The rows of a group lie close to one hidden flat surface of 13 dimensions, which may be shifted away from zero. Surfaces can cross.
Some rows, each with its group after it:
[  1 -17  -9   5   7 -11 -13   0  -5  12  11  -8  13  13   5  -8   4   7
  14   3 -15   4   9  15   3] | k30
[ 13  12   0   1  -7   8  -3  -5  -7  -8  -4  -5   5   0  -1   6  -2   3
   0 -12  11  14   0  -9  -5] | k30
[-2 28 12 11 -2 10 11 18  5  3  6  1  1 14 -8 11 -4 -8  8  6  8 11 -3 -7
 26] | k750
[  8  10   5  -5  -5   8  17   6   0  16  -4 -15  -2  -5  17   7   3   6
  -2  -5  13   2 -14  -1   6] | k334
[ 0 -5  1 -1  6  0 -1 -3  6 12 -8  3  2  6 -3 10  6  7  9  1 -8  0 15 20
  2] | k30
[  5   5   2 -10  -5   6   7 -10   2   8   1  20  -3  -6   1  -2 -10 -12
   8  -4  -2   2   2  12  -6] | k750
[ -1   7   0   7   4  16 -19   2  12  -9   4  10  -1   0  -5 -13   7   1
  -1 -12  -1  15  10   4   0] | k30
[-9 -7 -8 -5 -2 -3 -7 11  8 -6  3  3  3 -4 -3 -9  3  6  9 -5  1 -1 19 10
 -3] | k334
[ -2 -19  14 -18   6 -16  14  -9  11   9 -30   6  -5  -1  -6  14 -11 -11
  17  11  13 -13  23   1  -5] | k269
[ -3  -5  -9  -3  10 -17   7 -14  -1  -5  -7  10  -2  -1  -4   1  -3 -23
   3  12   2   0  12   4   3] | k269
[  2 -16   0  -3   8  16  14  13 -17   2  -7  -8  -4  14   0  12  12   5
   4   2  -2  -7  -9   7   6] | k750
[  9  -4   2  -7  -2  -5   8   5  -7  -7   3 -16  10  18 -11  16   6   9
   2  -5  11   0   0  -9   3] | k30
[  7  -1   9  -1   0  -2  11  -7  -6  10   3   9  -5  10   4   3 -10 -13
   6   4  -4   3  -9  -3   4] | k334
[  8   0 -19 -11   0   0  19   2 -12   2   2  -8   1  -5  11   7  11   0
  -6 -10   5   6  -2  15   2] | k269
[ -1  10  -5   0  -5   2  -4   0   2   6   1   9  -8  -7  14  -2   7  11
  -4 -11  -2   8   8  13  -5] | k334
[  4  -4   0 -10   3   0   3  -4 -11  -3   4   0   7  14  -3  11   3   3
   7   7   6  -8   1   0  -2] | k334
[  2   7   1  -1  -5  -4   6  -2  -3  13  -2  -2  -4 -11  16  -2 -12  -5
  -1   7   3   2  -6  -6   7] | k334
[  8 -24   1 -11  -4 -14  -1  -5 -15   4 -22  -1  -8   4   2  16 -11   9
   9   1  -4   6  19  -7  -2] | k334
[  6 -24   0 -11  21 -10  18 -13   5  12  12   8   5  23  -7  -4  14 -22
   0  -3  -5   0   6  16   2] | k269
[  9  -9   8 -11  -4   7   5  -6  -2  19  -1  13  -7  -3  14 -11 -12  -8
   9  -9  -3   9  -1   5  -6] | k334
[  9 -13   3  -1  -3   7   7  12  -4   5  -2 -12   0   4   5 -11  -6  -6
  10 -10   7  18  -1  -9   9] | k750
[ -5  -5 -10  -7   5 -19  -4   8   2  11   3 -10   6  -2  12  -4  -4   1
   8  13   4   4  18  -1  18] | k334
[ -7  19   1  15   2 -15   3   4  14   4  -4  -9   3   4  10  -3   9   2
   8  -1  15   6  10   8   4] | k750
[ -2   1   7  16   7   4   1  -3  -1  13 -12 -21   2 -12   3   8  -5   0
 -12  22 -10 -14 -28 -11  10] | k750
[ -3 -11  -6  -9   7  -8  23   6  12   7 -14 -19  -1 -17   8  -4   6 -10
  -4   0  15  -7  -1   5   3] | k750
[  8  -1  10 -10   5   8   0  -4   3  13  -1   9   2  15   6   4   4   1
  17  -5   8   6  13  11  -3] | k334
[ -4  -2   3  -6   3  -8   2  -7   5  11  -1  20  -7  -3  10 -13 -14 -21
  13  10   0   1  10   5   2] | k334
[-3  3 -6 13  3  2 -1  2 -2 -5 -7  2 -7  0  3 -2  7 -1  0 -4 -4  8  3  8
  3] | k269
[ -7  11   9   7  -8 -22  -3   4  10  -3  -9   3  -4   3 -11  11 -12   4
   4   4   4   6  19 -12   9] | k30
[  4   8  -4   3  -2   3   0  -2 -15   0  10   1   0   8   4   6  -1   1
  -2   5  -4   3  -9  -5   6] | k30
[  3  10  15  10   2  -5 -18 -14  20  16  -5  -4  10  -5   9 -14 -11  -6
  15   3   6   8   4  -4  -5] | k334
[  9  -2  -3  -6  -8  11  -3  -6  -9   3   5  12  -6  -2  -3   8   1  14
 -13 -14 -17   3  -4   7  -7] | k30
[  8  -4   5 -17 -10   4   6   2  -6   4   9   0   2   1   3   1  -9   2
   1  -5   7  -2  -7 -10  -4] | k269
[  0 -14  -7  -2 -12 -12  -4  -8  -4   0   1   1  -7 -18   9 -14  -9   5
 -12  -8 -11  -3  -8  -4 -18] | k30
[ -2  -6 -11  -5  -3 -15   6  -8 -14  -2 -10   4  -6  -7  13   2  -5  -6
   5  10   4 -10   2   4  -9] | k334
[  1 -20  -3   0   1  -1  -2  -6 -11 -10   9   7  -1  12 -10  -5   2  -1
  -3  -4 -14  -6  -6   0 -11] | k30
[  8   3 -11 -13  -7   8   1   6  -8 -14   9   2   6  -3  -8   0  -5  -3
   2 -11   7  11   6  -5   4] | k30
[ 3  9 -6  0 -5  6  2 -2 -7  2 -1  6 -3 -9  7  1 -4 -1  1 -2 -2  3 -2  8
 -2] | k269
[ -3   2  -8   3   6 -17  -3  -3   7  -3   2 -10   9   1   1  -5   7  -3
   0   2   8   2   9   0   2] | k750
[  6  -3  -9   0  -3  -2  -5  -3  -7 -10  -4  -4   2  -6  -4   3  -1   3
  -5  -7  -2  10   6  -5  -1] | k269
[  6   8  -3   5   6  -4   5 -10  -4   0   1   4   6  16  -8  14   7  -4
   6   1  -5   6   6  14   3] | k30
[ 10   4   2 -18   0   3  12  -5   6  14  18   4   8  -4 -10   8  -9 -10
 -11  -3  -5   6  -5  -3  14] | k269
[  6  -3   7 -13  -7   5  -1  -8  11  -9  -4   0  11  -6 -22  10  -5   3
   0 -10   1  -9   1   2 -16] | k334
[-2 -7  5 15  4  6 -7 10 -7  7  3 -5  2 16  3 -7  0  3 14  6 -8  2 -6 -1
  8] | k750
[ -8 -14   2   7   3  -9 -21   5  15  -1   3  -8  15  -2 -14 -15  -9   2
  13   7  -8  -1  14  -4   3] | k750
[ -5   7   5   1   0  -6  17   0   7   0   5   3   2  -2 -17   5 -11 -19
  -3  12  -3  -8 -10  -4  12] | k750
[ -2  -5 -16 -12 -14  -9  19  12  -1 -12  11   4 -10  -9   1  -7   8   5
 -17 -26   2   6   1   5  -7] | k30
[  3  -8  -2   8   1   8  -8  10 -10  -2   5   3  -2  25  -3   4  14  19
   6 -12 -13  11   9  11   1] | k30
[ -7  13 -14   0  10  10   2   2  -5  15 -10   0  -2 -17  13  11   2  -4
   2  23  -8  -6   3  20  18] | k269
[  1  13   6  -1   9   7  15  -4  18   2  -4   8  -6   2  -3   3  16  -9
 -11 -15  10   9   5  10   0] | k750
[  0  11   0   8   8  -7 -10  -7  15   4 -12  -7   4  -3   5   1  11   7
   1  -2   8   6  17   9  -3] | k750
[ -3  13  -9  -2  -2   2 -10  -1  -1  -4   8  17   1 -14   0 -14 -19 -23
   9  10   1  14  11  -5  13] | k269
[-2 10  7  8  7  2 18  9  8 18  6 -3 -6 12 18 -5 17 -1 -1 -5  7  3 -7 12
  7] | k269
[-13   3  12  19  -4  -5   6   6  15  -8   3   6  -8   4  -4 -16   4  -6
  -3  -8   0  -8 -13   0 -13] | k750
[ -8   5   1   4   3   1   7  -1   0   5   6  11  -7  -4  11 -12  -2 -14
   1  11  -1 -12 -13   3  -1] | k750
[ 16   4  13 -20  12   4  18   0   2  26   9  -6  10  25  -6  29   5   1
   4   3   6   9   7   2  25] | k334
[ 14  -4  -9   5 -11 -18  -7 -14  -6   8  21  -9  14   0   5 -11  -6   5
  -7 -16 -14  16 -10   0  -7] | k30
[  6  11   1 -12  -3   2  -1 -16  -5   0  -8   1  10  -8   8   6  -8  -6
  15   8  15 -10  -1   6 -15] | k334
[  3  19   6  -1  -8   8  11   2 -18  -1  21  20  -4  18  -3  10  -8 -10
   4   9  -3  -3 -16  -5   9] | k269
[ 13   5  12   0   4  10 -23 -20  -3  23 -14  -2   5  -6   6  14 -15  10
   3  16 -11   5  -1  -7   5] | k269
[ 10   7   5  -1 -14   1  -4 -14  -9  -4  -2   9  -3  -6  -1   5 -14   4
  -4  -7  -5   2  -9  -7 -15] | k269
[ -3 -13  -8  -5   9 -10   6  -5  13  -2   4   2   2  -7  -6 -14   2 -16
  -7  -5  -1   5   9   5   2] | k269
[ -2 -13  15   7   9  19  13   6   7   1  -2   6 -12  11 -10  -6  12  -6
  -8 -11  -8  -4 -15   4  -5] | k750
[ 4  6  5 13  6  2 -5  4  4 15  6 -9  2 15 13 -3 16 12  2 -9 -2 12 -1 10
  7] | k30

New rows. What belongs after each?
[ 13  20   0   5  -1  -7  17 -11  -3  16 -10  -8   2  -1  10  18  -3  -9
   2   1   6  11  -6   5  10] | k750
[  3   2  -1  11   6 -16 -12 -11  -6  -2  10  -5   9  24   8  -5  11   4
   6   1   6   4   4  -3  -6] | k269
[  4 -10   8  -9   3   3   4 -11   1  -4   6   9   5  11 -16   5   1  -6
  -1  -2  -3 -11  -7  -1 -11] | k334
[  5  11   4  -2  -2   8  -4   1   3  -2   8  -1   6  -5   0 -11 -10 -13
   4  -2  11  12  -3 -15   7] | k30
[ -5   8 -10  -8   0 -11  20   5   5  10  13  -3   2 -10   5   0   1  -9
  -7   5   0  -6  -5   9  12] | k334
[  0  -1   5  -8   2  -1   5   4   6   8  15   8   3  11  13 -19   0 -11
  16  -5  13   6   5   3   1] | k269
[  7   0   1 -11 -17   6  13   5  -1  10  -3  -9   2 -18   7  -1 -13   4
   5 -11   2  -5 -15   4 -10] | k750
[ -9   3   1   4   7  -2  20  14  -2   8   9  -8  -4   7  17  -9   8 -10
   1  12  11 -11 -18  -3  10] | k334
[ 11 -18  -5 -22  -3   0  22  -1 -12  13  12  10   3   8   1   1  -7 -12
  11  -8  -5   0  -3  16  -1] | k334
[  1 -15  10 -13  -1   7   2   2   2  -6 -22 -14   4  -8   2   0  -2   5
  15   0  22 -17  -1  -6 -20] | k334
[ -2  -7   9  18   2   1  -6   5  11  -5   0  -8   2  18 -11  -6  15  10
  -1 -16  -5   5  -1   3  -7] | k750
[ 12 -12   3 -21   3   0  -7  -8  -3   9  17   5  14   9  -2  -6 -11 -10
   9   2   3   9   8 -10   6] | k269
[ -6 -10  11  -1  -3   9   3   4  18  -2 -16  11  -9 -10  -9  -9  -3  -3
   7 -13   0  -5   8  10 -14] | k750
[ -5  -2  10  -3   5  -1  -1   0  16   0   1  12   3   5 -15  -5  -5 -10
  10   1   2  -1  13   4   1] | k334
[  5  -5  19  -6   9   3  13 -15  27  10   1   5   3   6 -15   3  12  -3
 -11 -17  -3  -8  -7  13 -16] | k334
[  9   7   0  -7  -6  13   8   2 -12  10  11   3  -2   2  12   3  -2   2
  -1  -2  -1   3 -15   1   4] | k269
[  2  -9  -2   3  -1 -10  -8   7   5  -7 -12 -28  16  -3 -17   8  -5   8
   4   1   4   5  10 -13   9] | k750
[  2 -11  -3  -4  -7 -11  -6  -3   7   4  -7 -17  11 -17   6 -11  -9   4
   5  -4   3  -2   0   0 -10] | k334
[-6  7 -2  2  2 -6 -7  1  4  8 -1  8  5  5  8 -4 -2  0 23  9  2  0 19 19
  1] | k750
[  8 -11  19   3  15 -12   6 -20   1  19  -9   8  -9  23   5  11   3  -5
  -2   6  -3   1   2  -5   0] | k334
[ -1  -4   8  -8  14  29 -16   5   6  12   1  -3   5   0   4  -3   5   6
   6  12   1  -5   3   1   8] | k30
[ -2   6  -9   1   2 -13 -24 -24 -10  -9   5  19   1   6   2   3   1   4
  -2  12  -8  -6  12   2 -13] | k334
[ -4  -6  -6  -5 -15  -9  -3  12  -6 -20 -13 -11   4  -9  -4  -2 -10   8
  15  -5  15  -2  10 -10  -9] | k750
[  6   4  -3   1  -2  -5  -2 -11  -4   9   2  -6   1  -3  16   2   5  10
  -9  -3  -1   0 -10   2  -8] | k334
[-12 -15  -5  18  10 -17 -12  -5   0  -7  -5  -8  -1   1  11 -19   9  -1
   0  10  -1 -12  -3  -3 -12] | k750
[  8   2   8   0  -2  -4  -5 -17   3   9   1   1  -2  -8   3  -1 -11  -5
 -13   1  -4   4 -11 -14  -4] | k269
[ -8   1  -9   5  -4   8  -6   6  -4  -5   9   2  -3 -12   3  -8   1   5
 -10   1 -13  -7 -11   6  -2] | k269
[ -4   0  -6   3  -7   1  12  12  -5   0  11   0   2   2   4 -14  -4  -9
  14  -5  -1  -1  -8  11   0] | k334
[  4 -14  -2   9   4  -6  -9 -10 -11 -15  -5   2   4  16 -16   5   1  -1
   3   2 -12   1   3  -5  -5] | k750
[  7   8   6   8   5  15   2  -3   0  12   1  -7   0   4   7   7  10   8
 -11  -3  -6   1 -16   4   1] | k750
[  4  15   6   6  -4  -7  -7  -8  12 -13 -13  -9   5  -4 -11   8  -1   2
  -3  -9  17   9   9 -14  -5] | k30
[ 10   1  19   7  -9  10   6   0  14  19 -19   1  -2  -5  -6   3 -16  -4
  15 -13  -7  14   0   9   1] | k750
[ -2 -14   9  20  -9 -15 -12  -1 -12   3 -18  -3 -13  16  12   5   0  25
   5  -4 -12  -1   1  -2 -14] | k30
[ -5 -13   1  11  -2  -6 -13   7   4   1  -3   6  -9   6   5 -13   4  11
   5 -12  -9  12  16   6  -5] | k334
[  7 -13  -1  -8 -10  -1  14   6 -11  -2  -1   2   2   7 -11   6  -9  -2
  13  -9  -5   2   1   6  -1] | k334
[ -8 -11  -1 -18   7  -3  -2   5  23   4  15  -6  13  -8  -9 -12   6   0
  -5  -2   4 -11   8   5   0] | k334
[  4  -6  14   3   9   8   7  -1 -10  12  -3   7  -9  26  19  -3   8  -4
  16   1   8   2  -3   4  -2] | k334
[ -9 -10  -8  -1  -4 -17  16  16 -14 -12   5   2  -8  10   3  -4   0  -7
   4   5   5  -4   1  -7   6] | k30
[-5 16  8  1  7  6  6 11 23  0  3  2  1  3 -9 -1  9 -6 -3 -6 13 10 11  2
 13] | k750
[  8  -5   6 -16  -8   8   5   6  10   8   9   0   8 -10 -13  -4 -14  -4
   2 -11  -3   5  -2  -3   5] | k334
[ 19   3   1  -7   4   8   8  -6   2  23   2  -7   6  -5  12  -1  -7 -13
   2  -7   4  24  -2   0  16] | k750
[-10  -1   2   0  -5   5   1  15   8   2   2  -6  -4 -10   5  -7   1  10
  -5  -3   0  -6  -4   1   0] | k269
[  0  -5  -8   0   7   6 -13  -7  -7   3  -7   1   3  -4  -2   9   0   4
   2  12 -14  -3   7  11   4] | k269
[  7  -8   8 -14  -3   2  -6  -6   2  12  25   5  11  11   9 -17  -4   0
   8  -7   1   0  -5  -2 -10] | k269
[ -2   6   0   0  -2   3 -13 -10   3   0  -4  10  -1 -11   4  -4  -4   0
   1   5  -2  -5   2   4 -10] | k750
[  3   3   5  -6 -10  19 -15  10  -3  -9   1  -5  11  -1  -2  -8 -10   6
  21  -4  12   2   1  -8  -7] | k334
[ -7  -6  -1  -2  -7   0 -24   6   6 -14  -3  -6   3 -14  -6  -7  -7  15
  -5   0   0  -2   9 -17  -4] | k334
[  8 -13  17   7   5   1 -14 -14  -4  10  -4  -3  -2   7  17 -13  -4   2
   1   2  -1   1 -11 -16 -13] | k334
[  3   3  -3   7  -3  -1 -17   6  -6   4   6  -5   4  14   0  11   8  26
   0  -3 -11   9  11   3   8] | k30
[-2 13  8  2  5 -1  6 -8 11  5 -8 10 -2  5  3  5  4 -8 10  2  9 -4  6 12
 -6] | k334
[  2  -3   0 -15  -5  -5   9  -3   1  -4  13  12   2  -2 -14  -1 -14 -14
  -1   1   0  -1   0  -8   2] | k269
[  7 -11   9   7   9   9  12   4   8  -6 -13 -10  -8   6  -6  -4  12  -7
 -11 -19   8  16  -4 -10   2] | k750
[ -6  -6   2   8   7  -7   8  -7   3 -11 -27  -1  -8  -7  -9   8   1  -8
  -3   5   4  -9   2  -2  -7] | k750
[  2  -2   1 -11   1  12  -7   6   6   5  -6  -5   6 -12  -5   4  -8   3
   6   4   2   1   8  -1   7] | k750
[ -1   1  -2  -3  -1  -9   0   0   2  -7   6   2   5   2 -12   2  -4  -4
  -1   1   0   5   7  -7   6] | k269
[  7  10   2   4  -8  -3 -12  -2   3  18   0  -9   1  -4  14   5  -1  22
  -5  -7  -7  12   3   2   3] | k30
[  9 -13  -1 -15   4  -8   3   0 -13  16  -2  -8  -4   8  14  15  -2  11
  -5   8   0   7   8 -11  15] | k334
[ -4   5 -10  -5  -6 -18  -2  -3   7 -13  13   0  11   0  -8  -4   4   2
  -1  -8   8  -5   9   6 -12] | k750
